The first 9 rows are patterns. Each new row is the sum of 2 different patterns, raised or lowered, with some noise. Before adding, each is slid sideways (what falls off one end comes back at the other), maybe read backwards, and multiplied by a number that may be negative. Names go in the order of the patterns.
Some rows, each with the names of its patterns after it:
[-28   2   0 -22  -2  -2   0  18 -33   3  -1  11  -6  -1   4   1  -6 -14
 -20  -2  28 -15   8   4  24  10  16  18   8  10 -10   4   9] -> V
[ 36  -4 -11 -12   4  30   5  34  -4 -26  16 -17   3  -1  -6  -5 -16   6
 -36  -6 -15 -35  -4  17  26  11  -1   8   1  -5   2 -10  21] -> K
[  7  17  19  12  10   3   0  -4  10  -6   9 -17  -3  -7   3   0   7 -14
  10  -1  20 -21  -5 -18   3  29 -27 -11 -23 -18 -27  16   5] -> X
[  1  -4   6  -8 -21   7   1  21  15 -36  -5   0  -1  -2  18  -2   2  -1
 -13 -16   8  13  25   8   7  -1  -9 -19 -23   6 -14  18 -18] -> P
[ -3  -1   8   4 -36  36  17  -2  -8 -10   8  10   6  36 -12   2   1  12
  29 -20  14 -13  -7 -17 -24  17  -2  -4  17  -2   0  25  11] -> W
[  8  -3   9  -8 -21  -1  -4  10  -6  -6  -8   2   6  23  -7 -10  -7  10
   3 -10  -1  23   6  10 -12   1   6  19   3   7  -3  -8  -2] -> C
[ -1   1  11  -7  15   3 -36  -5  -2   5 -13 -16 -16  -5  13 -13  -7  10
 -17  -7   8  17  -1   3   2  16 -36  20   2   3   4   2 -16] -> R
[ -5  18   2   6   2   9 -19 -33  -7  -3  -8  -1   0   6  15   4  -2 -36
  23  -9   9 -24 -15   7  -3  17   0   0   5 -11  32  -8  -2] -> E
[  6   7   0  29  -1   6   3 -13  11  17 -11  -5   6   3   6  19  -3   1
   4  10  10   5   2  12   6  -1   2  17  12  -1   5 -20 -11] -> N

New rows. What belongs after each?
[ -6   0 -37  -7 -44 -52  31 -11  15 -21 -53  -3 -31  34  13  -5  13 -35
 -11  -2 -30   1  12 -20 -27 -44 -26 -26 -51  28 -63 -34 -17] -> K W
[-22 -30 -19 -28 -10 -30  25  12  12  -2   7 -43 -29  -3 -13  15 -24 -11
 -22   1 -28 -11 -14  -8  -8  22 -29 -19 -21 -12  -1 -11 -26] -> X P
[ 17   2  10  -9  15  14  14  -5  11  11   9 -21  13   1  26   5 -10   5
  10  13  19  27   1  -2   7  -8   4  19   4  11  -1  15   8] -> X C
[  5  16   2 -13  30  31  21   9  -6  -4  -8  15  34  12  22   3  23  24
  17  25   9  31  23  26  39  12  -2  -6   7  10   7  17  19] -> K N
[-42  -6  -4   6 -20 -20 -13 -42  -1 -20 -21 -22 -21   1 -19   4   8  11
  20 -15  -3  -1 -30  -6  -4 -46 -19  -7 -20 -18 -14  24 -34] -> V W
[ -5   4  17  16  -2  23  -9  10 -22  -7 -10 -14  18 -17  -6 -24 -16  29
  -8   5 -15  -4  -2   0  11   0   2   5 -11   5 -13 -15  -7] -> K P
[ 25   4 -20  23  16  24  32  33 -17   0  -8 -12  -9  -5  -9  -1  -8   4
  -6  15 -10  15  -6  10   6   2 -10  20   0   8 -29  19   7] -> X C
[ 10   9  -5  -4  -5  14 -10  19  -1  13   0  10   3  11  -8 -23  -7   1
   3  -1  -7  13   4 -12  -5  -6  -5   7  17 -11 -28  -7   1] -> P C
[ 19  19  39  19  48  33  20  42  11  48  37  25  46   4  34  19  17  17
  22  47  19  -3  25  17  -1  46  20  18  18  28  29 -15  60] -> K W
[-21  -1  26  -7  27  24 -11  -1   4   2  -8  -9  15  -8  35   0 -60   3
 -41 -12 -15  -4 -16 -54 -31  -6   1  -3 -15  10  -7 -15  -9] -> V K
[-27 -29 -10  -2 -18 -14 -19 -24 -24 -32 -22 -24 -25 -19 -17 -21 -11 -13
 -18 -46 -13 -20 -14 -14 -15 -15 -23  -6 -36 -15 -17 -23  11] -> E N
[ 26   7  21 -26  -5  13  -3  19 -13  14 -16  16  11  13   7  10   6  19
   2   4   0   7  23  -7  -2  -2  -7   5   1   1   9  20  16] -> V X
[-21 -23  -7 -16 -16   3 -57 -11 -16  -6 -16  10 -23 -30 -22 -33 -17 -11
   7 -25  -9   2  -8   4  -6  17   7   0 -22 -17 -13 -58 -23] -> V P
[  2 -10   5   1 -22   4  26  29  11   3  10  24  42  32  39   9 -35  47
 -13 -13 -11  -8   1  -8   9 -35  10 -11 -26 -31  39  28  14] -> V K
[ -8   1   6   2 -10   2 -22 -17 -29  12 -23  -6  -7   3   0  15 -35 -17
  16  -7  11 -55   7 -17   0 -16 -29 -12  -4 -32  12 -13 -14] -> V X
[73 42 58 43 59  3 26 54 27 62 14 14 20 29 22 36 33 39 16 36 26 34 23 33
 26 28 15  7  4 15 41 33 18] -> K X
[  7  -5 -11 -13 -18 -33 -12 -15 -18  -5   4 -18 -33 -40 -18 -20   3   4
   1   3 -16 -19 -26  -1 -15   2 -23 -15  15 -14 -16 -32 -29] -> P N
[-11 -12  -7 -32  -9  -4   1  -1   0 -13  -9 -26  17 -13  -4 -11 -18  12
 -14   4 -10 -12  10 -18   7 -23 -14  -4   2 -13 -11  -4  -9] -> W E
[ 34  -7   5  12  11  26 -20  31 -14  -2 -14 -19  25  -1   1   9 -12   5
  20  21 -19  -1  10  12 -27  34  17  -3  -7 -10  -7   0  12] -> W E
[ 11  24  17  11   0   6  13   9 -15  17  25  23  14  -2  14  25  38  32
  32  13   7  23 -10 -11  -4  -9 -36  38   8   0  -1 -18  22] -> X C
[10 66  6 19 11 15  7  2 30 35 32 10 41 35 45 48 40 36 25 35 23 59 23 44
 17 19 30 31 60 27 23 50 18] -> V R
[-26 -14 -29 -14 -22   0  19   2 -17 -17 -31 -20 -23 -23 -12   0  27 -35
   2 -32  15  -3 -15 -15 -20   0 -19 -18 -19 -47  16 -10 -10] -> P E
[-10   2 -19  15  -3 -33 -20 -21 -15  -9   4 -10 -39 -29 -11  -8  -7 -12
 -32  -7  -8 -27 -13  -6  11  -8  -5  14 -11   2   3 -23   0] -> K R
[-20  -9 -27 -20  -4 -17 -18  15 -48 -12 -31 -15 -34 -29 -14 -10 -25 -33
  -9 -40 -33  -4   6   9 -16 -15  -9  16 -25 -31 -17 -16   2] -> K R
[ -8   4   2  -6   5  11  16   7  -9 -13   1   0   5  17   3  -2   5  -4
 -12  22  15   7   2  -5   2  10   0   1 -18  16   1  10 -14] -> P C
[ -6  12  -5 -20 -18 -20   9  -8  22 -17 -32  -6 -34 -14 -12 -22 -14 -33
 -24 -44 -23 -22 -47 -22  -6   5  -3  -2 -14 -21 -24  -8 -21] -> K C
[ 3 34 16 -2 38 16 13 37 42 37 39 34 54  5 44 14 48 26 10  3 20 26 35 19
 29 35  0 24 -3 43 16 12 13] -> V R
[-26 -10   2 -14 -15 -21 -15 -20 -14 -39 -24 -27   4 -19 -26 -30 -15 -18
 -36 -11 -28 -16 -12 -14  -7 -35 -14 -19 -19 -26 -23 -19 -28] -> X E
[20 10 30 12 37  7  4 14 17  2 18  1 34 11 24 14  5 17 27 20 39 35 23 22
 46 14  6 17 -1 14 19 51  0] -> R E
[ 13  -4 -24   9  -6  -8 -19  -5 -12 -21 -11  -6   6   9   0  19  -4   1
   2   2  -1   0  -7  19 -10   8  -4   3   0  -5  -9   7  11] -> V N
[-50  -8  21  -1   6  -6  -5 -35  -2  -2  -3   0  42 -51  -7  -3  -7  10
  17  -2  -8 -23  18 -26  -6   2   7  -6 -13 -17  -6 -15 -30] -> P R
[ 10  16  27   2  -4  12  -1   6   4  -8  13  22  -3  -6   1  28   8   8
   3   4   1  10  -4  15 -11  -2  12  -4   2  12   3  -9   9] -> C N
[-16 -17 -10 -23 -17 -25 -45 -32 -10 -21 -11 -24 -21 -22 -25 -19  -4 -30
 -21 -18 -17   3 -26 -22 -33 -28 -13 -31  -7 -28 -18 -11 -19] -> C E
[ -8 -24   7 -27 -14  16 -11  25  -5 -21 -18 -18   9  17 -13 -20 -15  -8
  -6   6  -4  14   6 -23 -55 -22 -18 -34   3 -27 -19 -15  -6] -> K N
[ 27  15   2 -29  30   0  32  26  40 -40  11  -5 -11 -13 -22  -3  -5  19
  33 -13  20 -24  55   9   8 -12  -1  -2  20   3   9  -7  56] -> X E
[-14  24   7  21 -20  11  41  29  21  -8  16  30  18  14  20  14  38   2
  21  22  22  53  -7  28  46  11  14  39  13   5 -11  10   3] -> V R
[ 16  14  17   8   1  17  22 -17  16  22  20   5   9  13   0  31 -11  -7
   9  38 -13  14  20  44  14  31  37  12  25  14  26  28 -16] -> V R
[-21  -5  -8 -32  17  -1 -14  -1   4   2  13  10 -10   2  11 -14  23   1
   2   7  -1  21  17   4   3   0   8  13   2   8  13  25   2] -> K N
[-18  26  12  31  33  15   5  40  32  30  15  23  -1  30  23  19   7   6
   6  10   9  15  15  42  20  28  33  38  24  33  31  21  38] -> X N
[ 12  10  12   4  11   9  14  10  16 -11  23  14   8   8   4   4   7   2
  12  18  -1  16   6  -8   4   9   3   4   7  -9  11  22   2] -> R N
[  1  22  -1  -1 -43  33  -5  19 -24 -30  21   3  28   9  16  -4 -13  26
 -16 -12 -10  12   0   6   5   3 -14 -36   3  -1  -3  -2   1] -> X E
[38 19 10 45 28 26 57 30 26 14 16 55 40 22  7 31 33 15 15 23 54 46 26 -6
 30 13 28  1 16 -7  3 23 12] -> V C
[ -1  26 -10 -15 -16   9  27 -15   0 -19  -1  -4  18  27 -18 -13  39   5
   6  14  23  -4   9  13  21  16  15  -1 -23  22  24  10  20] -> K W
[-16 -31 -22  -4 -55   5 -26  -2   9 -25 -17  -9  -8 -21 -23  -2 -38 -44
  16   1 -33 -25 -32 -12 -16   1  40 -23 -13 -11  -7   7 -41] -> W E
[ 20 -16  18 -10   8   5 -17  14 -16 -24 -15 -13 -41  -4   1   1   0   4
  35 -29 -18  -3  -1  10 -14  -8 -20 -36   3  -4  -5 -10 -37] -> X W
[-10 -20   1   2  -2 -20  29 -23   2  13  -4   1   3   4   3  -4   2 -18
 -22  31  10   6 -13   6  18  12 -16 -16   1  14  -9   6 -11] -> C R
[ -1   5   5  16   5 -12  -4  15   8  -6  11   4   7  13  16  -2  11  11
  27  12  -2   5  11   8  12  10  -4  -6   1   7  -5  16   0] -> C N
[ 10   3 -35   4 -32 -34  -3 -15   2 -37 -11 -12 -21  11 -12  -6  -3 -32
  41  -6 -18 -10  -4   6 -15 -10  -2 -22  -1   0 -19  21  22] -> K W
[ 5 33 26 35 32 35 34 36 37 28 13 27 13 16 15 20 18 44 27  9 40  7 43 26
 34 26 30 31 21  9 30 11 46] -> X E
[-13 -16 -15 -24 -15 -10   1 -41 -27 -24 -33 -36 -28 -22 -34 -31 -31 -21
 -40  -4 -20 -26 -26 -12 -35 -28 -20 -22 -15 -21 -15 -39 -18] -> V R
[ -3   9   4  31 -19   2   0  -2 -15  24  26  -4 -11  14  -2   7   5  12
 -15   6  -4  14 -23  -5   2  -5  29  26  32  27   4   9 -22] -> P W
[-14  -6 -24  13 -15  -5 -18  -6  -9   5 -25 -10   7  15  -1 -38   2 -18
 -27 -24 -17 -24 -30 -28  -8  -6  -5 -12  27   2 -16  14  -3] -> V W
[ 11   3  -6   4   5   9   0   6  -7  -2   7   3  11   8  -5   3   9   7
  19  16   0  -4  18   8  17   7 -11   8   9   1   7  12  17] -> C N
[ -4   3 -26 -14 -46 -24 -10 -26   5 -65 -30 -20   4   8 -47 -20 -25 -26
 -32 -49 -25 -14 -22  -6 -24  -5 -16 -40 -41   7 -42  -8 -37] -> W E
[ -3  11  -3   8  16   2   5 -10  26   6   1  -8  -4  11   3   6   5   1
  12  20   0  -7  -1   2 -11  18   1   9 -15   1 -13   3  -2] -> E N
[ 31   9  22  25   3   2  11  26  29  -8  17  20  10   6  11  36  12   9
  21   1  -3  31   3 -13   6   6  13  20  23  19  13  -1 -15] -> W N
[-26 -38 -28 -26 -34 -28 -12   9 -32 -26 -30 -24 -10 -44 -42 -41 -34 -14
 -33 -18 -29   0  -5 -25 -19 -37 -27 -28 -24 -20 -45 -28 -25] -> X E
[ 19  15  11  -1  31  -1   6 -13  -1   7   8  21  25  17  14  19  -3  38
  15  25  21   8  25  13  40  -1 -14  22  -1  27 -12  21  14] -> R E
[ -9 -16  25  -5  -3 -15 -15  34   5  24  -6   0  -4   2  17  12 -14  10
  -5   9   4   2  10  23  20  13  -5  -1   2  -6 -13 -19 -15] -> K X
[ -2 -31 -39  -1  -7   1  -3  -5 -25 -19  -9 -24 -33 -23 -28 -18 -12 -12
 -26 -15 -33  -9 -16  -6 -23 -20 -33  -7 -18 -18 -34   0  -9] -> X C
[20 21  1 10 15 14 12  9 40 59 13 15 15 42 33 35 52 27 30 11 21  1  7 39
 21  6  3 12 26 35 -9  9 35] -> V P
[ -6  11 -50  19 -27  25  12   4  17 -36  -6  -2 -26   5 -33 -23 -15   0
 -20 -14 -15  23 -47  -7  22   5   5  -7 -15 -13 -44  -8 -12] -> W E
[  2  18 -21  25 -13   7 -10  -8 -23  14  12  17 -17  -1   7  -4  -1  15
  -5   6   2  -1  13  33 -10 -18  12  -7  16   6  16 -13   5] -> C R
[  9   7  -6   8  11  -2 -22   3  -8   2   8  -5 -19 -10 -10   5   4   0
 -23   5   4   3  20   2   4 -14   7   7   8   1   7 -32  14] -> C R
[-18   4   4   7   0   1  -9   7 -18  -3   6   8   1  -8  52  16  10  -6
  -2   0  -6   8  25  -4   9   8  -7  -9  31  31  16   4   3] -> P W
[-18 -33 -26   2 -16 -19  -5 -15   5  -7 -50 -24  -7  15   0   7  15 -12
   1 -15 -14  -4  -4  19 -15  13  -7 -39 -25 -44  -8 -11  10] -> K P
[-27 -34 -18  -6 -16 -17  -6 -18   1 -15 -38  -6 -10   1 -10 -29 -16 -41
 -22  11 -17   5 -20 -13  -1  -7 -13 -20   9   0  -1  12 -19] -> K C
[ 14   7  -5  -8 -19 -11 -12 -14  11  23  25 -13  10 -11  16 -17  -1 -12
  14  18 -11 -15 -22 -19  33   9   0  -5   4 -23   6  11   1] -> P C
[ 30  11   8  12 -10  26   7  -9  13  20   5  20  16  26  10   0  21  11
  12  -1  27  12   4   3   5  -8  24   5  11   5   2  15 -13] -> V E
[-61 -30  -6  -1 -11 -12 -19 -22 -27 -15 -25  -4   7 -19 -29 -34 -19  12
 -12   3 -25 -58 -18 -33 -16 -25 -11 -28 -33 -17 -62 -21 -24] -> K N
[-10  -2 -10  -5 -14  -7 -20 -11 -10  -9 -11 -27 -21 -19 -16  -6  -9  -3
  -4  16  -3   4 -25 -29   4  -9   1 -11   7 -16   2 -20 -18] -> X N
[-17  -1  -5  16 -13   4  22  19 -16  15 -11   6  28 -35  17 -20 -12 -30
  21   7   5  17  24  23  27   6 -19   9   5  -5  -7 -20 -13] -> V X
[ -8 -23   7  27  16   2  50  32  25  13  18   6   4  14 -19  22  11  14
 -18  -8  -5  38  29   4 -18 -24  13   5   5  17 -29  14   1] -> K E
[  8   1   0  -8  -7   9 -13 -31   4  -7   3 -23 -18  -7 -12  12  16  -8
  -8 -37  40  -4 -11 -12  -5  -9 -17   2   0  -8  21  10 -18] -> W E
[29 24 34 33 37 43 43 32 44 40 41 20 55 30 46 25 40 46 34 50 35 40 45 33
 54 32 28 35 49 46 38 38 33] -> C E
[ -2   3   1 -11 -37 -31 -13 -12  -3   4 -17 -27  -8 -16 -30  -3  -6 -13
  -2 -41 -32 -16  -2 -10 -31  -6 -35 -15 -30 -36 -24 -34 -17] -> P C
[-53 -45 -25 -42 -50 -51 -42 -48 -42 -33 -35 -40 -47 -47 -33 -25 -31 -23
 -58 -40 -22 -33 -42 -41 -77 -31 -34 -35 -35 -22 -32 -33 -63] -> C N
[ 5 28 44 36 25 10 23 30 27 37 14 39 19 36 17 18 21 32 33 30 42 42 36 15
 20 13 21 28 41 25 41 25 26] -> P N
[22 32 29 22 13 40 20 39 33 30 25 28 29 20 18 23 30 26 17 41 53 44 36 47
  3 15 51 37 29 16 32 19 58] -> X N
[-15  14  24  17   4  27  10   4  22 -30 -13   0 -36  14 -20   7   9  -1
   1   2   4   7   8  15 -15  -9   0  15  27 -45 -14   5  21] -> V W
[-19  13   3 -14  -5 -19  18   6 -17 -13 -18  -4  -8  -5 -13 -11   1  -7
 -20 -12 -22  10  -7  11   1  16 -50  -3   3  -3   7 -34  -5] -> X E
